Every row belongs to one group in each of 3 separate groupings. Each group adds its own fixed numbers to the row, and there is some noise. The rows also spread widely along 11 directions, which tell nothing about the answers.
In the rows, 128 means zero.
Known rows, each followed by its group in each grouping:
[129 166 120 111 101 172  99 135 156 159 145 131 120 152 175 180 139 119
 142 130 134 112 143  54 128 137 112 130  87 168 142 134]
rel N nolir
[159  94 164 167 161 156 140  92 167  90 134 115 153  97 113 115 117 175
 124 121 116 113 153  75 119 157 127  81 129  90 140 104]
bub B Pira
[122 119 140 160 126 140 159 113 142 102 134 135 140 124 143 172 137 144
 136 114 118 125 126  70 149 125 125 138 104 138 146 126]
rel S Vibo
[166 109 130 151 147 120  82 137 154 162 114 149 130  68 116 133 150 121
  76  92 113 136  92 187 179 101 173 156  94 107 149 140]
Sofo N Mil
[ 92 143 138 155 106 128 129  82 121  75 127 122 172 107 118 110  70 168
 144 120 114 108 120 121  92 113 116 151 158  88 146 178]
bub B Vigob
[ 99 141  93 154 113 145 108 118 116 118 157 101 136 120 152 131 116 169
 143 115 112 136 145 106 110 125  96  83 109 141 127 139]
gavup E Mil
[155  95 133 147 143  97  73 132 140 100 135 163 125 129  91 121 155  98
 135 113 135 134 136 158 145 120 128 163 101 111 121 109]
gavup E fuf
[134 101 150 122 109 116 163 111 172  67 138 169 179 152  96 199  98 153
 149 161 101  99 162  56 135 130 119 143  95 120 109  64]
Sofo S Vigob
[ 72 117 111 155 164 140 132 112 111  77 149 124 140 100 124 145 114 156
 145  94  91 129 121  62 146 114  78  93 125 108 114 122]
rel E fuf
[146 125 118 155 163 149 122 153 121 116 115 103 121  96 147  80 145 160
 120 105 150 152 106 152 119 149 108  88 149 103 158 141]
Sofo S Vibo
[105 133  74 123 116 143 138 157 123  65 124 155 134 150 154 154 105 134
 173 149 158 139 108 124 106  76  94 135 148 102 132 113]
bub N nolir
[138 145 135 123 112 131 151 157 106  89 121 144 151 130 140 164  96 185
 138 159 137 100 131 131 116 159 104 148 164 125 134 142]
bub B Pira
[175 124 137 151 117 138 121 145 124 117 116 145 134 123 139 153 149 142
 129 118 150 121 109 151 143 127 156 173 126 126 170 146]
rel E Vibo
[101 151 113 131 137 133 138 161 102 127 127 124 126 121 163 131 132 148
 124 117 126 130 110 123 134 146  84 129 133 139 141 148]
Sofo E Vibo
[111 140 135 127 105 123 113 125 127 112 144 138 155 125 122 152 109 160
 129 134 107 112 147 111 125 143 107 129 108 135 117 134]
gavup S Vigob
[144 100 166 163 132 106 128  77 200 121 126 168 157 109  94 120 138  85
  95 117 108 117 133 116 157 112 162 172  74 103 132 116]
Sofo S nolir
[133 114 134 174 122 120 149 119 152  99 137 141 121 126 140 154 151 101
 142 113 123 146 124  96 160 117 127 157  89 125 141 127]
Sofo S Pira
[187 128 138 139 132 174 104 135 160 139 141  96 124 121 148 133 138 173
 128 130 135 123 164  88 117 178 128  66 107 133 142 107]
Sofo S Pira
[187  92 152 163 124 100  92 147 140 121 163 147 117 112 104 171 180 115
 120 117 109 141 154 144 185 140 146 154  62 150 117 103]
bub S Pira
[153 150 159 128  90 145 119 131 135 112 115 147 139 138 141 180 128 148
 155 131 153 103 128  91 129 159 137 190 124 136 158 164]
rel S Vigob
[167 122 164 139 114 115 129 137 128 108 137 133 146 129 114 151 130 171
 119 149 125 100 159 144 125 192 121 141 119 142 117 129]
rel S Pira
[184 116 146 122 119 129 107 134 155 106 108 154 154 134 107 125 122 160
 117 154 162 105 140 178 102 151 154 146 132 102 140 119]
rel N Vigob
[145 121 155 161 141 148 117 124 147  94 126 139 122 115 135 149 145 119
 159  87 144 135 113  71 153 140 126 162 136 101 168 152]
Sofo N Pira
[ 95 153  95 149 121 160 153 121 113 152 130 101 135  85 176 129 120 157
 108 105 103 140 106 114 141  98 125 100 104 124 155 158]
Sofo E Vigob
[124 110 117 185 127 106 117 124 141 126 141 134 109 121 139 146 175  86
 121  95 119 159 125 143 174  95 132 155  64 147 123 143]
rel N Mil
[141 132 110 135 148 113  90 174 135 136 129 141 105 111 133  98 155 112
 107 135 138 148 117 187 146 137 109 133 104 126 124 129]
bub S Pira
[115 155 141 167 111 161 168 113 122 130 139  85 127 122 181 136 149 148
 142  97 128 140 141  61 129 164 111 116 105 149 155 177]
Sofo S Vigob
[157 107 158 143 149 122 112 129 164 159 144 143 130  88 119 151 149 132
  74 124  89 115 141 122 180 149 143 115  71 141 121 105]
gavup S Pira

New rows, each followed by its group in each grouping:
[100 143 126 137 136 101  78 140 120 124 118 158 117 115 122 123 143  89
 126 106 130 124 102 151 155 118 108 192 107 121 129 161]
rel E fuf
[127 109 105 157 117  91 121 128 143  91 124 161 142 146 111 137 126 108
 137 138 126 134 125 164 135  96 121 172  94 118 118 107]
Sofo E Mil
[112 154 123 143  98 124 146 148 100 101 133 116 123 159 161 143 151 139
 155 129 154 138 149 128 116 164  92 154 121 153 128 171]
rel N Vigob
[149 120 126 160 142 175 119 116 117 104 141 101 140  79 136 158 122 179
 150  77 112 130 121  62 147 118 139  97 134  98 164 135]
Sofo E fuf
[122 123 138 128 121 119 136 146 128  94 130 167 138 153 132 185 135 130
 147 130 125 110 123  83 155 137 104 178 110 147 131 115]
rel E Vibo
[172 106 147 162 129 130  93 116 155 116 135 137 129 124 112 131 155 127
 127 108 136 126 132 129 139 126 149 151  99 119 154 121]
rel E Vibo
[137 115 125 138 129 137  93 104 173 140 141 153 146 116 118 137 120 127
 113 124 111 113 127 106 136  96 144 125  91 121 143  99]
gavup E Vibo
[149 140 108 147 115 146 157 162 106 122 126 118 119 145 176 149 154 153
 133 137 149 137 129 135 129 143 117 126 119 154 151 134]
rel E Vibo
[184 126 186 153 118 121  90 125 160 134 135 133 121 151 123 141 179 116
 133 117 150 115 158 106 132 199 136 177  91 158 145 147]
rel S Vibo
[136 128 161 127 120 130 113 118 137 113 132 141 164 116 110 137  98 173
 116 137 115  89 134 126 115 156 118 136 144 119 141 137]
gavup B Vibo
[130 135 144 136 112 139  98 109 142 106 133 133 147 144 122 127 119 148
 149 129 135 109 156 103 102 153 114 140 112 127 135 137]
rel E Vigob
[155  94 167 162 112 137 152  80 160  75 146 128 171 124 101 155 118 175
 144 123 109 109 172  66 121 151 142 115 110 115 132 107]
gavup S Vigob
[115 139 116 151 103 120  71 123  76 106 155 122 148  93 113 157 107 165
 141 100  98 116 130 145 133 115 119 152 126 128 127 167]
rel E fuf
[128 116 117 143 116 106  74 153  95 105 160 137 142  95 103 180 124 166
 127 102  90 132 136 159 161 120 117 129 110 143 108 132]
gavup N Mil
[126 130 115 166 114 128 154 138 111  83 127 128 125 138 147 138 129 137
 161 122 143 138 122 127 130 128 109 156 133 119 149 140]
Sofo E Pira
[142 127 146 144 110 121 138 113 161 147 135 145 138 119 137 140 133 123
  95 139 119 115 140 148 140 134 148 145  93 135 132 135]
gavup N Pira
[142 132 137 145 118 142 127 129 110  82 125 123 142 127 134 121 103 177
 157 129 154 112 134 132  98 164 112 138 172 105 154 155]
gavup E Pira
[193 137 164 147  98 133 124 124 162 152 137 119 132 148 146 140 161 129
 120 140 144 118 162 117 121 178 150 149  83 157 155 127]
Sofo S Vibo
[140 102 113 153 173 122 128 161 147 129 113 148 119  85 133 136 156 124
  94 108 119 154  89 154 185 109 127 116  96 106 130 113]
Sofo S Mil
[152 119 162 148 163 134 100 151 121 132 120 125 125  89 124 108 166 155
  96  92 136 132 127 149 145 178 126 119 121 117 138 162]
rel N Vigob
[125 116 135 131 136 151 118 127 130  74 135 139 152 124 116 157 108 178
 156 120 129 111 138  75 120 141 105 112 144 107 130 115]
rel N Vigob
[160 103  86 159 112 155 136 129 124  76 160 112 122 140 143 183 140 148
 183 112 129 151 151  64 145  86 127  94 101 124 142  77]
Sofo E fuf
[136 110 137 139 162 121 116 150 136  97 129 139 137 100 105 109 125 156
 109 125 120 127 132 150 130 159 100 104 137  98 117 109]
Sofo N Pira
[142 119 136 139 147 131 153 147 149 128 125 137 132 122 150 143 152 135
 105 127 127 129 122 114 150 139 118 118 110 128 140 111]
Sofo N Vibo
[173  97 136 155 137 141 100 116 163  76 139 135 127 141 110 117 131 143
 162 125 160 130 153 114 102 149 124 116 136  99 142 101]
gavup N Pira
[148 115 137 141 117 127 189 140 149  60 103 164 146 158 135 160 130 123
 164 149 168 124 121 106 128 134 122 182 137 107 146 116]
Sofo S nolir
[ 88 144 135 150 122 112 113 123 104 112 143 126 146  99 126 128 112 154
 110 115  98 111 129 149 127 143 101 140 129 129 113 168]
rel N Pira
[159 128 141 166  84 122 150  95 135 102 146 119 151 137 132 164 129 149
 143 136 125 117 160 114 118 137 147 153 100 143 132 144]
rel S fuf
[122 138 110 150 109 101  97 141 135 117 132 137 120 155 138 134 137 104
 143 133 136 138 138 151 129 128 101 158  96 145 123 136]
Sofo B Mil
[149 112 147 161 113 132 159  95 160 132 144 125 150  98 134 150 127 148
  98 124 105 117 138 123 143 127 160 124 102 123 142 133]
gavup N Pira
[177  93 134 164 122 129 119 114 138 100 152 122 144 114 113 150 153 148
 118 116 115 133 165 140 136 123 150 114  98 128 127 106]
rel N nolir
[156 119  80 148 121 160  74 148 123  92 135 133 127 121 134 152 118 155
 170 114 157 149 103 146 114  65 140 121 146 103 169 115]
rel N Vibo
[155 126 148 175 135 168 152 114 145  99 129 102 116 126 163 136 145 140
 159 102 145 136 138  60 130 159 120 122 131 119 172 145]
Sofo B Pira
[131 146 127 142 112 145 133 144 122 112 131 126 121 125 154 147 131 150
 142 129 140 127 127 112 134 153 110 136 129 137 146 153]
gavup S Pira
[171 142 167 128 130 161 120 113 176 164 126 124 131 117 154 158 143 140
 114 123 127  97 143  56 143 158 147 124  96 136 151 132]
bub B fuf
[131 142 112 101 136 126  62 170 142 160 124 160 122 119 134 139 142 108
  90 134 128 119 112 175 151 118 119 146  96 138 119 124]
rel N nolir
[146 133 128 154 133 134  51 133 117 140 151  99 130 100 115 117 136 165
 121  90 103 131 152 144 127 161 115 101  99 136 125 145]
Sofo E Mil
[105 139 127 178 137 125 155 136 118  97 105 115 109 136 165 110 155 115
 147 103 154 154 109 124 139 147  91 152 129 123 152 176]
Sofo B Mil
[169 111 118 155 109 147 155 108 128 106 147 100 148 133 140 139 126 178
 139 140 133 123 169 118  98 137 137  85 113 129 135 108]
gavup E fuf
[177 104 157 168 121  90 146 146 111  99 128 128 133 141 120 122 174 135
 111 133 143 132 153 191 131 172 124 159 112 143 129 136]
rel B Vibo
[159 117 165 114 125 156 165 100 190 143 114 164 168 119 131 174 116 147
  86 146 114  78 141  75 146 143 156 139  97 121 141 103]
gavup E nolir
[101 143 141 129 130 124 142 132 142 119 121 150 138 121 142 137 114 129
 117 133 123 109 115 115 134 145  98 153 127 118 130 146]
Sofo N Pira
[125 128 164 153 143 156 105 103 161  99 114 139 135 113 121 119 131 130
 148  97 145 119 116  71 128 150 123 148 126  98 158 155]
rel S Vigob
[147 116 149 139 109 124 130 110 166  92 128 158 153 154 117 174 111 141
 152 147 131 104 149  87 126 137 121 149 113 128 129 105]
gavup B Mil
[126 136 162 158 120 130 140  85 167 117 123 138 150 113 127 114 127 128
 122 123 129 116 127 107 125 138 143 161 110 106 146 164]
bub S Vigob
[150 134  81 183 116 147 120 140 108 142 163  68  91 119 179 130 183 120
 145  93 129 181 149 121 146 114 122  88  73 156 146 141]
Sofo S fuf
[124 108 170 158 124 137 143  89 158  90 150 153 169  95 107 190 116 142
 126  98  83 107 134  50 162 113 141 154 107 112 130 128]
bub N nolir
[117 130 140 139 137 113 118 152 113 106 115 147 138 107 122 132 124 156
 116 118 129 121 114 158 141 165  98 154 139 122 122 165]
gavup S Mil
[193 102 175 130 153 156 141 129 170 133 135 116 142 129 128 136 167 172
  92 138 130 103 192  88 124 216 124  68  96 144 111  92]
rel N nolir
[129 147 158 159 120 137 105 116 141 137 140 114 110 133 149 113 158 111
 136 105 139 130 150 105 121 184 105 140 107 144 138 174]
gavup N Pira
[150 124 149 119 136 134 129 166 113  77 127 142 138 141 124 159 117 183
 151 144 139 104 149 104 122 194  83 119 160 128 126 116]
gavup B Pira
[136 110 135 170 121 143 110  96 137  96 154 125 151 106 112 157 117 158
 146 105 107 127 130  89 138 107 135 126 115 120 149 123]
rel S Vibo
[162 112 167 146 128 124 155 131 159 115 114 165 137 125 136 176 159 115
 122 124 131 121 124  96 178 129 154 179  93 126 150 125]
bub B Vigob
[163 108 145 172 130 117 143 122 116  95 124 112 153  93 111  99 133 174
 107 113 127 139 141 180 122 156 143 125 132  99 138 146]
Sofo S Vigob
[151 116  93 160 101 125 104 144 114 110 151 127 117 143 146 148 157 121
 159 116 144 156 133 145 134  91 133 142 100 146 155 118]
gavup E Vibo
[156 115 167 138 130  99 125 140 120  65 104 142 153 142 101 103 126 159
 142 140 158 114 149 163 101 188 109 161 156  97 131 138]
Sofo B Vigob
[186  76 143 173 117 119 192 135 146  79 153 123 138 151 129 187 173 149
 141 136 120 144 174  87 156 148 133 111  78 152 127  66]
Sofo S Vibo
[139 119  96 142 116 115 143 144 127 144 132 131 156  89 134 157 110 167
  77 142  99 126 118 195 149  86 147 112  99 125 118 115]
Sofo N Mil
[140 116 136 140 111 124 149 121 121  60 136 125 169 142 109 140 103 194
 146 155 129 111 164 124  91 159 110 105 137 116 117 110]
rel S Vigob
[121 139  98 118 133 123  86 164 120 118 136 133 134 126 131 129 107 154
 123 140 119 128 122 155 120 115  95 110 125 123 130 104]
Sofo B Vibo
[183 105 140 150 121 148  82 110 179 112 149 145 131 126 115 162 133 127
 158 120 132 121 146  81 145 114 155 139  93 115 150  87]
bub E Pira
[ 98 139 141 125 146 120  35 152 105 124 158 138 132  86  99 151 115 159
 118  97  81 111 129 124 155 152  87 124 119 134 106 145]
rel N Pira
[163  98 149 179 116 118  41  95 142  57 160 125 155 117  63 153 113 156
 186  90 114 132 166  94 123 136 126 139 119 103 134 114]
Sofo S Mil
[176 129 114 130 153 153 106 159 170 156  98 123  93 142 166  70 179 103
 115 131 185 150 130 156 119 153 129 110  96 119 157 117]
Sofo E Vigob
[101 155 158 155  96 126  91 101  98 124 155 110 160 100 120 153 101 179
 126 101  84  97 138 108 122 148 116 152 126 148 139 189]
rel B Vibo
[116 140 157 159 124 147 132  84 142 132 125 118 156  99 142 122 107 162
 103 112 112 103 114 108 119 136 136 133 131 117 161 171]
rel B Vibo
[100 130 143 143 152 124 114 135 138 133 118 153 127 118 133 147 149 119
 115 108 117 117 113 109 172 148  98 155  95 140 119 143]
rel E Mil
[150 106 102 166 124 139 154 127 131  96 153 109 125 129 145 150 138 147
 145 125 121 147 155 110 137 112 121  91  99 134 132  85]
Sofo E Pira
[167 153 125 103  87 126 106 167 125 130 109 146 138 146 144 150 122 150
 129 150 164 111 128 177 111 148 134 172 128 132 150 146]
Sofo N Vigob
[154 137 115 103 124 111 158 215  68 133 129 137 139  98 148 174 132 208
  77 159 115 114 130 227 149 168 108 113 144 155 109 133]
gavup N Pira
[109 153 140  98 144 131 148 149 161 150 115 146 123 159 168 107 149 110
  98 158 149 107 147 114 106 191  72 117 106 151 105 129]
gavup N nolir
[121 132 123 137 139 166 144 125 128 116 137 102 148  91 150 136 115 188
 116 107 108 124 136  83 126 136 113  69 129 113 138 129]
Sofo N Vigob
[124 126 156 123 161 158 119 134 147  98 124 141 143 115 125 140 117 168
 143 115 130 108 122  54 126 171  90 109 152 112 144 121]
gavup S Vibo
[143 159 133 139 104 123 165 150 103 146 117 106 125 131 178 132 149 149
 105 146 138 120 138 163 123 164 118 138 118 149 137 166]
Sofo B fuf
[114 130 137 131 134 141 144 142 111 107 135 119 141 119 145 148 129 178
 127 121 117 119 152  90 135 165  89  97 128 140 124 131]
gavup B Vigob
[156 130 157 138 153 143 131 157 131 105 112 122 128 130 137 112 147 160
 131 121 159 124 129 113 115 200  98 128 149 118 152 138]
Sofo S Vibo
[162 116 128 161  76 116 130 144 108 101 172 124 127 156 138 211 174 130
 151 122 115 137 188 113 153 141 128 149  70 185 108 117]
rel N nolir
[125 126 122 157 114 130 105 113 139 108 163 113 135 136 130 140 129 133
 151 113 116 138 149  95 114 115 111 119 102 135 135 115]
Sofo N Vibo
[ 90 133 101 149 139 146 153 118 142  75 111 141 144 126 149 137  97 148
 160 127 144 131  92  95 114  95 100 127 153  87 144 140]
bub N Mil
[140 136 142 108 149 132  89 177 137 140 118 153 103 141 148 132 173 115
 131 118 154 128 134 111 149 175  91 138 101 151 131 125]
gavup E Vigob
[163 137 132 131  78 135 168 118 164 137 125 145 160 143 147 213 112 154
 121 164 118  98 140 105 146 123 159 156  86 151 138 111]
Sofo S Mil
[132 160 151  98 103 135 111 145 108 146 142 110 163 133 140 150  97 217
  96 165 100  74 172 129  91 205  88  94 126 171 109 132]
rel B Vibo
[116 139  96 152 146 160 103 141  93 118 130  98 129  78 152  87 118 172
 115 102 127 145 114 165 115 118 107  78 158 102 153 165]
gavup B nolir
[130 135 159 156 142 142  82 127 116  91 127 129 131 113 116 129 131 151
 156  84 140 125 108 104 131 163 108 165 154 109 163 175]
rel S Vibo
[135 118 109 150 123 160 163 120 150  47 114 153 139 148 140 151  98 149
 192 142 166 125 112  72 109 100 118 144 159  80 162 107]
bub E Pira
[110 135 121 159 120 118 130 152  69  83 151  97 137 106 132 130 119 181
 136 111 118 140 143 154 117 161  83 112 154 126 125 163]
Sofo N Pira
[116 143 112 157 112  98 106 143 101 126 133 127 136 108 131  98 133 123
 103 120 113 138 121 211 129 116 113 157 115 124 126 168]
Sofo B nolir
[139 151 138 144 113 105  97 141 103 179 138 110 129 106 141  78 155 149
  71 128 120 121 143 222 111 172 120 131 104 157 128 177]
gavup E Vibo
[129 122 136 156 117 144 122 111 141  90 126 141 130 140 136 140 136 122
 174 101 151 135 130  79 130 125 122 158 118 111 162 141]
gavup E Vigob
[131 149 131 141 126 127 132 146 119 120 128 120 117 134 157 126 150 129
 137 124 145 135 134 119 125 162 101 138 113 133 137 152]
Sofo S fuf
[149 135 147 107 114 127 126 143 142 140 123 161 161 129 126 173 111 171
  97 157 117  81 128 137 134 146 135 150 114 146 127 112]
rel E Vibo
[121 161 139 149  79 126 112 109 105 130 153 106 171 102 125 143  89 186
 119 123  94 104 138 145 101 144 132 142 129 141 146 175]
Sofo S Vibo
[162 106 113 156 122 153 189 119 123 107 127 122 164  95 147 142 120 182
 102 134 125 123 130 157 127 107 160 107 132 104 152 126]
gavup E nolir
[133 139 139 139 137 132 138 137 138 130 110 132 129 119 153 111 147 133
 111 129 145 131 123 136 134 145 122 134 116 120 147 152]
bub B Vigob
[137 154 131 139 128 165 115 157  96 161 135  96 124  94 174 155 147 178
 104 107 111 124 119 115 148 155 118 104 118 159 157 167]
rel B Vibo
[191  84 145 150 153 122 175 143 123  91 113 130 157  93 115 119 120 204
  84 152 126 117 140 199 132 163 144  94 155  93 133 101]
gavup B Pira
